The rows of a group lie close to one hidden flat surface of 14 dimensions, which may be shifted away from zero. Surfaces can cross.
Some rows, each with its group after it:
13 7 0 -13 20 3 1 23 2 -12 3 -9 -4 -12 -8 -13 2 -1 3 2 -5 14 -3 3 0 -> J_894
16 8 -9 4 -7 -4 14 19 -22 -28 -9 -10 5 1 -6 -4 8 4 -10 -8 -5 20 14 -6 -3 -> J_280
10 8 -6 12 -1 5 17 -7 -6 6 -7 -4 -23 22 2 -16 12 -4 14 19 -18 11 -10 -14 -2 -> J_894
2 1 -1 -2 4 -5 6 7 -2 3 6 -4 15 8 4 -8 0 4 6 -9 -1 -1 7 7 -1 -> J_435
-2 7 -4 -17 -9 4 -10 -6 1 -1 2 3 -1 -2 1 -1 15 -3 -4 15 -5 2 21 -4 5 -> J_673
9 -10 -1 -12 -3 6 16 8 -11 10 -18 1 -19 -19 -10 24 -12 -7 -15 -3 0 19 15 15 1 -> J_894
-10 6 8 24 -21 0 18 6 7 -8 2 12 7 3 -1 -3 21 -8 14 -2 6 23 16 -13 -2 -> J_280
1 9 -17 -5 -6 -13 -5 -8 -1 2 14 -6 -6 7 9 5 -12 10 11 -5 -1 2 3 2 0 -> J_300
-1 -7 3 -2 -4 9 12 -7 -8 -1 9 4 0 7 6 -5 -18 -4 4 5 2 -10 16 -7 -5 -> J_435
-3 5 -4 3 -3 -8 1 -2 8 -14 -3 -11 -1 -1 11 14 -15 21 -11 -22 0 23 2 19 4 -> J_280
22 -29 0 -1 -21 14 2 6 -27 -6 -9 -20 -8 16 -11 2 -35 10 3 -18 -10 -13 0 -9 -4 -> J_280
8 -1 -2 -3 3 -6 4 -6 -9 -3 -10 9 -5 -5 4 -4 -8 -3 -2 -3 9 7 13 -8 1 -> J_300
-11 18 -7 -15 -24 5 3 -5 -3 0 2 -1 -12 14 -3 1 23 -3 7 14 -9 13 6 -19 1 -> J_673
-10 -16 9 -10 0 16 -6 19 7 4 23 3 23 -15 -6 -9 4 0 5 5 -1 -5 21 3 14 -> J_435
4 -2 0 29 1 6 11 0 -6 -18 4 6 -4 -2 4 -24 -8 -11 1 -1 11 21 8 -18 -4 -> J_300
-2 4 4 -19 12 4 14 -5 -9 15 -14 7 -26 -14 -4 -8 -8 -3 -12 -4 8 25 -14 -13 17 -> J_280
-21 1 6 -9 5 8 -5 4 -5 -5 -4 -1 17 -7 -4 -2 5 3 -24 -5 5 7 -5 1 8 -> J_673
-4 1 -10 -1 -9 -4 0 7 -9 -5 4 -17 2 -8 -9 7 -15 -2 1 0 4 8 12 -5 3 -> J_673
5 -9 -10 -25 -10 16 -3 3 -15 0 16 2 -12 3 0 0 10 -10 -14 12 -21 -8 22 14 -2 -> J_673
-2 9 -20 1 1 -16 -4 -6 -1 -7 -1 8 -18 -19 6 21 -2 -4 2 17 2 2 7 0 1 -> J_300
10 -9 -2 7 8 -1 -9 -4 1 -1 8 -8 -5 -1 0 10 -14 4 4 13 -6 -32 -16 5 -4 -> J_673
-1 5 8 0 0 -2 -8 8 2 7 -1 -22 21 -2 -19 -11 8 -10 -17 -12 9 1 -6 0 1 -> J_435
2 6 0 14 5 -2 -13 -4 5 -5 -5 8 -3 -2 -3 19 -8 3 2 11 9 -12 -16 -2 -19 -> J_435
9 8 -1 -5 29 2 11 13 -19 2 -6 -3 10 -1 -15 2 4 -10 -24 13 -5 -15 -16 11 -21 -> J_894
-6 10 8 1 17 -3 4 -3 9 6 5 1 18 0 1 -20 -8 -7 2 -2 18 12 9 -3 -7 -> J_435
-7 -7 -2 -9 8 8 -10 18 8 -16 -8 -9 -3 -22 -7 4 3 -21 9 24 -7 -6 17 5 -1 -> J_300
12 1 9 2 -12 2 16 14 7 -9 -18 -18 -6 -3 -10 8 6 2 14 9 -8 7 12 -8 7 -> J_300
2 13 -13 38 -18 -2 4 -13 -11 -17 6 -2 -7 10 -4 -1 15 -13 -12 27 0 8 12 -20 -9 -> J_894
-11 5 5 2 13 -2 32 -4 10 -1 5 19 9 -8 17 1 -14 15 19 8 8 10 25 -5 12 -> J_435
13 -1 -2 11 -10 -2 14 3 2 -8 -3 -6 -10 6 4 -9 8 -14 4 -5 -5 17 21 5 -8 -> J_300
1 11 5 -28 -1 -3 2 9 8 -3 -10 2 0 -5 -7 17 22 8 9 11 -8 -16 -2 -3 7 -> J_280
4 13 -14 2 0 -13 -11 -10 -4 4 20 -2 3 12 2 6 -12 -2 0 0 6 -10 -1 4 -22 -> J_435
-8 -4 -2 -7 -10 6 12 -20 -8 -1 31 1 -10 1 11 -18 -11 -14 -5 3 4 -19 13 -14 16 -> J_673
-12 -6 -7 -17 6 -6 -12 -6 0 9 -26 0 -16 2 10 4 -14 0 15 -9 -1 5 -11 2 -1 -> J_894
-16 -6 17 -3 -4 9 10 7 6 7 19 2 22 -1 -4 -7 -2 -2 2 -10 10 -8 3 -3 8 -> J_435
0 -3 7 11 6 10 -8 0 -4 -7 4 15 -5 -3 -4 -2 -7 4 -2 0 10 -1 -27 -15 -7 -> J_280
11 -3 -1 -2 11 7 -10 14 -10 -2 -12 4 6 12 -4 -11 28 2 9 16 -22 -18 -22 -5 -6 -> J_300
7 10 -1 -6 -9 1 4 -11 -8 17 7 10 -6 25 -2 -23 1 -1 23 0 7 8 0 -30 -10 -> J_894
6 -1 0 -3 -2 2 5 3 -8 6 2 6 2 16 2 -11 -7 8 7 -21 2 17 -7 -2 -8 -> J_300
0 1 0 -19 -12 -4 -4 -14 7 2 8 0 1 -6 8 -6 -1 2 -1 -4 7 2 32 -6 17 -> J_280
8 10 -9 -12 3 -4 -1 -7 -9 1 6 -9 -11 7 0 -19 -4 0 -2 -5 0 14 -3 -10 1 -> J_894
22 3 3 7 4 7 10 -5 -11 6 4 0 -7 19 -8 -5 -17 19 10 11 -3 -7 -21 -21 -5 -> J_894
-4 -2 -9 -6 2 3 3 -9 -6 -2 4 14 -7 -6 7 2 -18 0 12 20 5 6 26 -11 0 -> J_435
3 -5 -5 -16 1 7 -3 4 -13 -5 6 9 -6 -19 -2 -10 20 -16 -17 12 -5 0 20 -4 14 -> J_673
13 -10 9 -19 16 2 -6 20 6 -33 -36 -6 -4 -25 2 12 -5 20 12 6 -9 -4 5 -7 18 -> J_280
-1 1 3 -4 -5 -14 9 -3 2 -15 -8 9 9 1 10 24 -11 8 6 -13 9 -21 10 3 -11 -> J_300
-7 -6 18 -12 12 7 5 -9 22 1 7 -14 6 -11 5 3 -14 -6 -9 3 4 -21 12 16 11 -> J_435
-18 -19 6 1 3 5 -20 7 10 3 -12 9 11 9 8 -16 -8 -12 39 -2 4 -6 3 -10 -12 -> J_894
-11 7 -10 -12 8 4 -16 0 -6 -15 19 -14 8 -3 0 -27 -7 -16 -3 6 6 -1 13 -12 -2 -> J_300
-12 5 4 -2 -13 11 12 -2 1 -3 28 -2 -4 -2 -4 1 -2 -5 -11 3 2 3 4 -2 3 -> J_280
14 2 -3 -4 3 -5 -14 -4 3 10 2 -3 2 5 -4 -4 9 -4 1 6 -4 -6 6 8 -8 -> J_300
8 13 0 16 -1 8 4 28 9 -28 16 -3 -15 -10 -12 6 9 -2 6 7 -6 21 -17 2 -15 -> J_894
-4 3 5 4 -6 -1 3 4 3 -23 -11 2 4 -14 -4 25 -1 11 2 11 4 -8 5 -10 2 -> J_894
11 -3 -1 0 17 1 0 13 -15 -9 -8 -9 9 -3 -7 -5 9 -5 -16 4 -9 -18 -12 6 -3 -> J_280
-1 16 -2 6 9 -10 17 -23 -1 3 11 -12 -3 -3 3 -14 -14 -12 -17 2 17 8 10 -5 5 -> J_435
0 1 11 6 -9 12 22 4 -5 -6 19 8 1 8 1 -8 1 -3 -14 -16 4 8 1 4 -7 -> J_300
-19 12 -15 17 0 -4 -2 11 -14 -15 12 2 -5 -2 -3 -14 9 -28 5 4 7 10 -13 -18 -11 -> J_673
-12 -8 9 7 -13 23 8 3 -2 -18 35 10 11 -5 1 -2 4 -2 -10 9 1 -12 19 -1 3 -> J_673
-13 6 -3 5 1 -3 -10 -1 8 5 19 12 -4 -22 -3 -2 -6 -11 2 2 21 19 5 -8 3 -> J_435
-5 -10 24 14 3 28 -5 -10 -10 10 13 14 7 -4 -21 -8 -28 -8 -26 2 30 -7 -18 -21 -14 -> J_435
-11 -6 11 7 10 16 -4 5 1 -10 -4 5 8 6 1 -9 8 -10 2 16 -7 -12 -6 -1 -11 -> J_673
20 -7 4 10 0 4 -1 2 3 18 -7 9 -8 -6 -10 0 10 -2 3 9 -3 7 1 2 -2 -> J_300
1 26 -8 -12 3 -9 -9 -7 0 1 6 -1 0 1 -7 9 27 -1 -18 19 -4 -8 -11 2 -3 -> J_280
1 -19 4 -1 -4 15 -19 6 1 -9 18 1 5 1 3 -24 12 -12 10 5 -11 -21 6 -5 3 -> J_894
14 -8 3 8 -13 7 16 4 -12 6 1 2 -7 10 -6 6 -5 7 7 -4 -6 -3 -7 -7 -3 -> J_300
16 1 -13 13 8 -5 0 -9 -8 -6 13 -5 -8 3 4 12 -20 9 -9 11 -4 -10 -2 12 -9 -> J_435
5 -5 -5 3 7 13 -1 -1 -13 15 12 8 -13 1 -3 -24 4 4 -2 8 -7 16 -17 -11 12 -> J_300
-3 3 5 -14 -4 -9 -8 -17 6 4 -14 4 4 -7 1 31 -3 18 -21 -4 6 -18 -3 10 8 -> J_280
1 -9 11 -1 2 10 11 14 5 -4 -6 -9 0 -10 -7 -4 -8 -6 4 -1 1 8 7 -1 4 -> J_280
-9 -4 3 5 13 0 -4 2 0 -1 -16 0 12 10 2 -8 3 -8 11 10 -1 -11 -2 -5 -10 -> J_894
17 -18 9 -7 22 7 13 -5 -8 -2 -15 17 4 9 20 -12 -5 17 6 -1 -13 -18 6 7 4 -> J_435
-5 4 -3 -3 -1 5 4 -1 -9 -8 9 4 0 4 0 4 11 -5 -7 11 -8 -17 -5 -1 -3 -> J_673
-9 1 -3 -7 -12 1 -11 -23 7 7 18 -20 -2 17 5 -11 -15 1 12 8 -2 -20 5 -11 5 -> J_673
-25 19 3 -3 -6 -3 0 0 -1 12 1 11 21 0 -12 -1 14 -4 7 12 19 6 -3 -30 2 -> J_435
-18 -5 12 -11 -11 21 -11 0 9 2 -5 2 -4 -5 -4 -7 18 5 -13 1 -6 18 -7 -4 19 -> J_673
22 2 -17 6 -4 6 -30 -2 -10 3 13 -11 -11 -6 -17 -7 10 1 -16 22 -7 7 -7 -6 3 -> J_673
-10 1 7 -15 -6 0 -4 -6 5 2 -6 7 1 10 6 -1 -7 8 18 -8 6 -7 -5 -16 0 -> J_894
1 -5 -17 6 4 -3 -13 2 -3 -7 -8 -12 -15 7 4 12 -15 7 16 10 -14 -7 -14 4 -8 -> J_894
-2 21 -14 -8 16 -14 -4 16 7 -21 4 -13 1 -5 6 7 4 10 -1 -7 -9 15 -11 21 -5 -> J_280
7 29 -9 6 -2 -12 -3 -7 3 -3 17 2 -1 8 -3 6 11 0 -20 -7 8 16 -7 10 -19 -> J_300
6 5 1 -22 11 -4 6 1 -8 14 -11 9 -10 1 0 -16 20 -5 9 2 -6 -6 -17 -13 13 -> J_280
-5 0 3 -11 -9 7 -2 -6 6 5 20 4 -9 4 5 -8 -5 5 12 -6 0 -4 -8 -9 7 -> J_280
11 4 -5 0 -9 0 9 14 0 -23 -1 -10 -16 -18 -6 29 -5 12 -6 8 -7 8 6 6 7 -> J_894
-16 8 -3 -12 4 10 -1 7 -8 -6 -22 7 -2 0 -2 -2 20 -10 -9 12 -6 19 3 -1 -8 -> J_673
-5 9 -6 9 8 6 -12 0 -7 -10 6 5 10 3 -5 -5 7 -6 -14 16 2 0 -3 -5 -17 -> J_673

New rows. What belongs after each?
16 23 -8 -11 4 -12 -7 14 9 -24 3 -18 1 -9 -6 13 23 11 -8 7 -14 -5 -2 14 1 -> J_894
-15 -13 -4 17 12 8 -1 12 -7 -21 12 -13 3 -17 2 4 -12 1 -19 1 -7 -11 -20 13 15 -> J_673
8 3 6 5 9 -5 -10 -9 14 7 2 -9 5 -1 -3 8 -13 13 -6 -1 6 -9 -14 9 -1 -> J_300
5 2 3 -8 -8 -1 6 -2 -8 21 -8 6 -9 13 -7 -3 0 3 7 -13 4 8 -19 -12 -5 -> J_280
4 -4 -9 9 -10 4 -11 3 -7 -7 21 -12 0 -15 -12 -2 -15 0 -11 5 7 12 12 -5 7 -> J_673
8 -18 9 -8 0 9 13 -2 -9 10 -19 -4 -13 -10 -3 -17 -4 -12 3 -1 1 4 13 -15 20 -> J_280
-8 -3 -8 8 -4 -10 10 9 -14 15 2 9 -7 2 -3 -7 -11 -26 22 -18 14 9 -6 -9 -17 -> J_280
6 -8 2 16 -3 1 16 11 -6 -6 2 -5 5 0 0 -2 -4 5 1 -7 -5 4 2 2 5 -> J_435
1 7 9 3 9 5 -6 -13 7 -6 -7 -8 9 10 -4 2 -8 -6 -2 25 4 -25 3 -7 -19 -> J_435
-26 -7 -16 -10 3 -1 -16 2 -2 -5 2 -23 3 4 11 -15 -3 -21 7 1 -12 -7 6 10 1 -> J_673
-1 7 9 -3 9 0 -4 -9 11 -1 0 9 13 5 1 4 -6 1 7 11 11 -18 6 -5 -16 -> J_435
-8 -1 3 -3 1 7 -5 0 -9 -12 2 4 -3 -11 -2 4 -6 -5 -19 -6 9 -1 -12 -4 0 -> J_894
8 4 -9 -8 -4 4 -15 1 -3 -3 8 4 -20 -3 -1 -9 5 -6 3 0 -3 13 -6 -8 -1 -> J_894
4 5 -10 -5 -20 -9 -4 -5 -4 -1 -6 -9 -8 11 0 13 1 10 2 -4 -5 4 7 -3 -1 -> J_280
-20 11 0 -8 11 -6 13 12 -11 -12 -3 9 27 7 2 13 4 -8 -2 -1 6 -23 3 4 -23 -> J_673
17 13 14 8 -12 -18 5 3 17 -16 -25 12 8 -15 -5 9 33 -3 9 2 12 2 22 -19 7 -> J_435
13 1 12 -3 19 -11 15 2 14 -2 -4 -12 25 10 14 -25 14 1 3 -13 -8 -14 13 17 7 -> J_435
7 5 4 18 3 -2 -8 -1 9 -11 1 -1 7 -5 -3 -10 4 -4 7 12 8 2 7 -15 -3 -> J_300
6 0 1 -16 3 0 -7 0 11 -14 -9 -16 -4 -24 -2 9 -18 4 -12 4 5 12 30 6 12 -> J_280
20 -10 -3 14 -17 0 8 7 -12 -19 -8 -21 -4 19 -3 11 -11 1 4 -4 -15 -16 9 5 -19 -> J_435
-5 3 4 -7 -7 -6 2 -6 -5 5 -5 21 -1 -1 0 16 -3 11 -1 -15 14 -2 -10 -11 2 -> J_280
-13 -1 -3 13 3 18 3 -3 -13 -7 9 5 -16 0 -1 -5 -8 -6 -19 3 2 20 -16 -2 -8 -> J_673
-26 20 -8 -2 -4 -2 -15 -19 1 4 15 11 3 25 7 -14 -4 -16 5 -1 16 9 -3 -14 -29 -> J_673
-5 4 -2 -1 -3 -5 1 -6 5 -4 0 -1 -1 -5 5 4 4 4 -8 -3 1 6 6 3 7 -> J_280
16 15 21 -26 6 5 11 -6 6 4 -11 12 -11 2 -4 -7 15 24 -3 -7 2 8 -23 -19 18 -> J_894
13 1 -5 -13 -20 -4 -30 -18 0 -4 4 1 0 14 3 4 2 19 6 5 -4 -21 4 -15 3 -> J_280
-2 8 -3 -10 -4 1 29 1 -17 -4 11 -9 1 5 2 0 6 5 -29 -18 -9 7 -1 14 13 -> J_280
12 -22 13 17 23 18 -7 16 -9 0 6 17 20 2 -1 -24 1 7 -4 -4 -3 -4 -14 4 -5 -> J_435
14 7 -15 -4 -5 -19 -9 0 -9 -13 -16 -4 6 0 4 9 -7 13 -3 -19 6 12 15 0 -5 -> J_280
4 -5 2 -23 6 9 -8 9 -5 2 3 11 -6 -5 -2 -21 25 -18 9 12 -9 -8 5 -8 5 -> J_894
7 -7 13 13 -14 7 6 3 -5 1 0 -2 12 14 -10 3 -1 5 -7 -11 3 -6 -1 -4 -9 -> J_280
1 13 4 19 0 5 -2 23 1 -25 -12 7 7 -12 -21 -12 9 -21 11 14 19 33 16 -30 -22 -> J_300
-5 12 -9 -9 -6 -5 9 8 -8 -4 7 5 -7 0 -2 5 1 -2 5 -9 3 10 -2 -6 -4 -> J_280
4 34 -13 25 -4 -12 8 7 3 -23 -9 -15 -19 -4 -14 20 5 6 -6 13 3 35 -22 -11 -12 -> J_300
-4 1 -3 -9 -4 5 -24 7 -3 -11 13 17 -6 -10 -6 -3 2 -7 7 4 11 -4 -8 -20 -8 -> J_894
14 0 -8 2 0 -9 -2 1 1 -9 -12 -24 -4 11 4 -5 -6 -13 1 -8 -7 -1 13 14 -17 -> J_300
-10 -5 -5 7 -24 4 1 13 -4 -5 33 -15 13 4 -8 5 9 -6 6 2 -12 -22 4 2 6 -> J_435
-7 -2 8 5 -16 9 24 -8 5 2 34 -4 -10 -8 -2 17 -21 9 -18 -7 5 -1 -3 9 14 -> J_300
2 0 2 2 12 -1 -7 8 7 -1 -1 11 10 -2 4 -10 -11 -1 15 -5 11 14 11 3 -16 -> J_435
-7 4 14 -10 -7 6 4 1 8 0 5 18 -3 -14 -6 9 -8 5 7 -3 19 9 0 -19 4 -> J_280
6 6 8 -19 -2 3 6 -2 5 1 -4 -4 -2 4 0 4 2 22 -9 -9 -5 6 -7 4 11 -> J_280
4 9 -13 -19 6 -9 -9 -5 -13 -3 -2 6 3 12 12 -18 21 6 5 2 -11 -7 1 -8 7 -> J_300
6 -4 -3 19 5 2 -20 -10 6 -13 2 -7 -1 -3 5 -17 -12 5 -9 -2 7 17 3 -4 2 -> J_280
1 16 8 -12 -11 4 5 4 14 -12 0 2 2 -8 -6 7 22 9 0 14 -3 11 15 -10 10 -> J_280
1 -7 3 15 8 2 5 3 0 -25 -8 -3 1 4 13 -7 2 -7 0 1 -9 -13 1 5 -7 -> J_300
3 1 -4 -1 -6 11 15 2 -18 3 11 2 -18 -5 -6 -9 -7 -9 -15 -2 2 21 1 -7 4 -> J_300
12 11 -1 -1 -26 13 15 10 -25 0 6 -13 -6 5 -36 23 -17 -4 -24 3 12 17 4 -11 -27 -> J_280
-13 -11 -11 6 -2 7 5 3 -11 -5 4 4 -11 0 8 6 -11 1 11 11 -11 -2 -4 -2 3 -> J_435
-4 13 6 -9 -1 5 22 3 -7 -8 2 1 -9 0 -5 4 -6 1 -12 -11 8 15 -11 -7 -3 -> J_894
2 18 -2 5 6 -9 -2 3 4 -4 -9 8 3 -3 -2 -3 25 -1 0 5 3 13 -7 -6 -2 -> J_280
7 -5 -6 -14 13 -6 -7 -4 -9 9 4 23 -25 -4 8 -7 4 -29 7 -4 3 -21 -13 3 -17 -> J_673
2 18 -8 -18 -10 -13 6 3 -5 -8 -6 2 1 8 3 20 23 16 -3 -6 -11 -3 -3 1 4 -> J_280
28 0 22 -17 -8 10 -16 -20 10 32 -18 -10 4 16 -18 0 -7 26 -14 -6 5 5 -7 -3 2 -> J_280
-12 8 -2 -18 9 0 23 6 -14 -5 -10 1 -4 -15 -4 -7 -11 -19 -8 -2 15 19 18 -11 0 -> J_894
-6 4 -14 -13 3 -7 -7 -14 -6 -4 11 -16 -1 -1 7 3 4 6 -16 10 -12 -27 -6 5 22 -> J_673
-19 10 -2 -23 -7 -3 -1 -17 -7 15 -1 -33 0 4 -10 -3 -1 -17 -23 3 1 -14 -3 -6 15 -> J_435
-5 14 -3 7 -2 -1 11 2 -1 -9 8 13 -5 0 2 -3 9 12 0 -1 2 21 -10 -13 5 -> J_300
3 5 -6 -4 -13 -3 6 0 -8 -3 15 1 2 8 -2 7 6 8 10 6 -7 -17 0 -11 5 -> J_300
-1 10 3 0 9 8 -6 -4 -3 3 4 5 -10 -11 -14 -2 0 -6 -13 13 11 7 -17 -13 -3 -> J_280
8 1 -15 17 -10 5 -13 -13 -22 -4 18 2 -10 6 -6 -14 -3 -12 -16 10 4 3 -4 -16 -9 -> J_894
-4 -1 22 2 -7 20 38 35 6 -23 -7 -11 8 -9 -19 15 18 -2 -1 11 -14 1 9 2 4 -> J_280
11 -16 3 0 -11 17 -13 -4 -2 18 5 16 -21 15 1 -18 21 -6 22 17 -17 -13 -13 -14 0 -> J_894
-23 -10 14 -17 1 16 14 1 -10 2 -1 3 13 14 4 -14 0 -13 -1 -6 -1 -17 3 -4 1 -> J_673
8 19 -13 2 3 -20 -5 -22 -1 -3 9 13 -2 4 15 -2 19 13 -7 10 0 -9 -2 -9 11 -> J_300
20 -2 -11 10 4 18 -12 -8 -15 -6 17 12 -12 -4 -7 -4 -3 -4 -25 29 -3 7 12 1 -14 -> J_673
8 -13 -1 11 -9 2 16 -3 -13 -8 5 1 -16 -8 3 -8 -7 -10 -9 -10 2 4 7 -8 13 -> J_435
-24 3 -5 -8 4 1 -1 6 9 0 -20 5 -7 -21 -2 12 -16 -1 17 16 10 30 16 -10 8 -> J_435
-11 12 -8 -5 -11 -7 -1 13 9 -15 -6 2 -13 -14 -5 29 2 -3 20 15 1 5 3 -8 -9 -> J_280
-16 -6 -7 19 23 11 9 0 -4 -22 -17 7 -24 4 17 -18 8 -30 13 33 -18 -3 -8 -3 -16 -> J_673
11 -6 -5 -12 -2 5 4 0 -9 16 0 -2 -20 -14 -10 2 -8 -18 -14 2 1 17 16 11 0 -> J_300
0 0 2 -7 -9 0 -4 -1 3 5 0 -1 -2 0 -3 -3 11 -10 13 10 0 -7 11 -12 3 -> J_280
0 7 -13 -31 -6 -3 14 -9 -19 -9 -6 -7 -21 -15 2 18 -7 6 -29 0 -2 5 12 1 21 -> J_280
10 14 -2 16 0 -6 4 -2 -1 -1 10 -5 18 1 -14 16 -11 14 -9 13 12 -1 6 -3 -11 -> J_435
10 2 -2 17 -5 3 -5 -9 -8 2 34 16 -18 -6 -6 -6 -5 -9 -6 0 14 -7 -23 -17 -4 -> J_673
-3 8 12 10 -21 4 28 2 -5 15 18 -4 23 12 -16 0 14 -15 -22 -12 11 5 19 7 -10 -> J_280
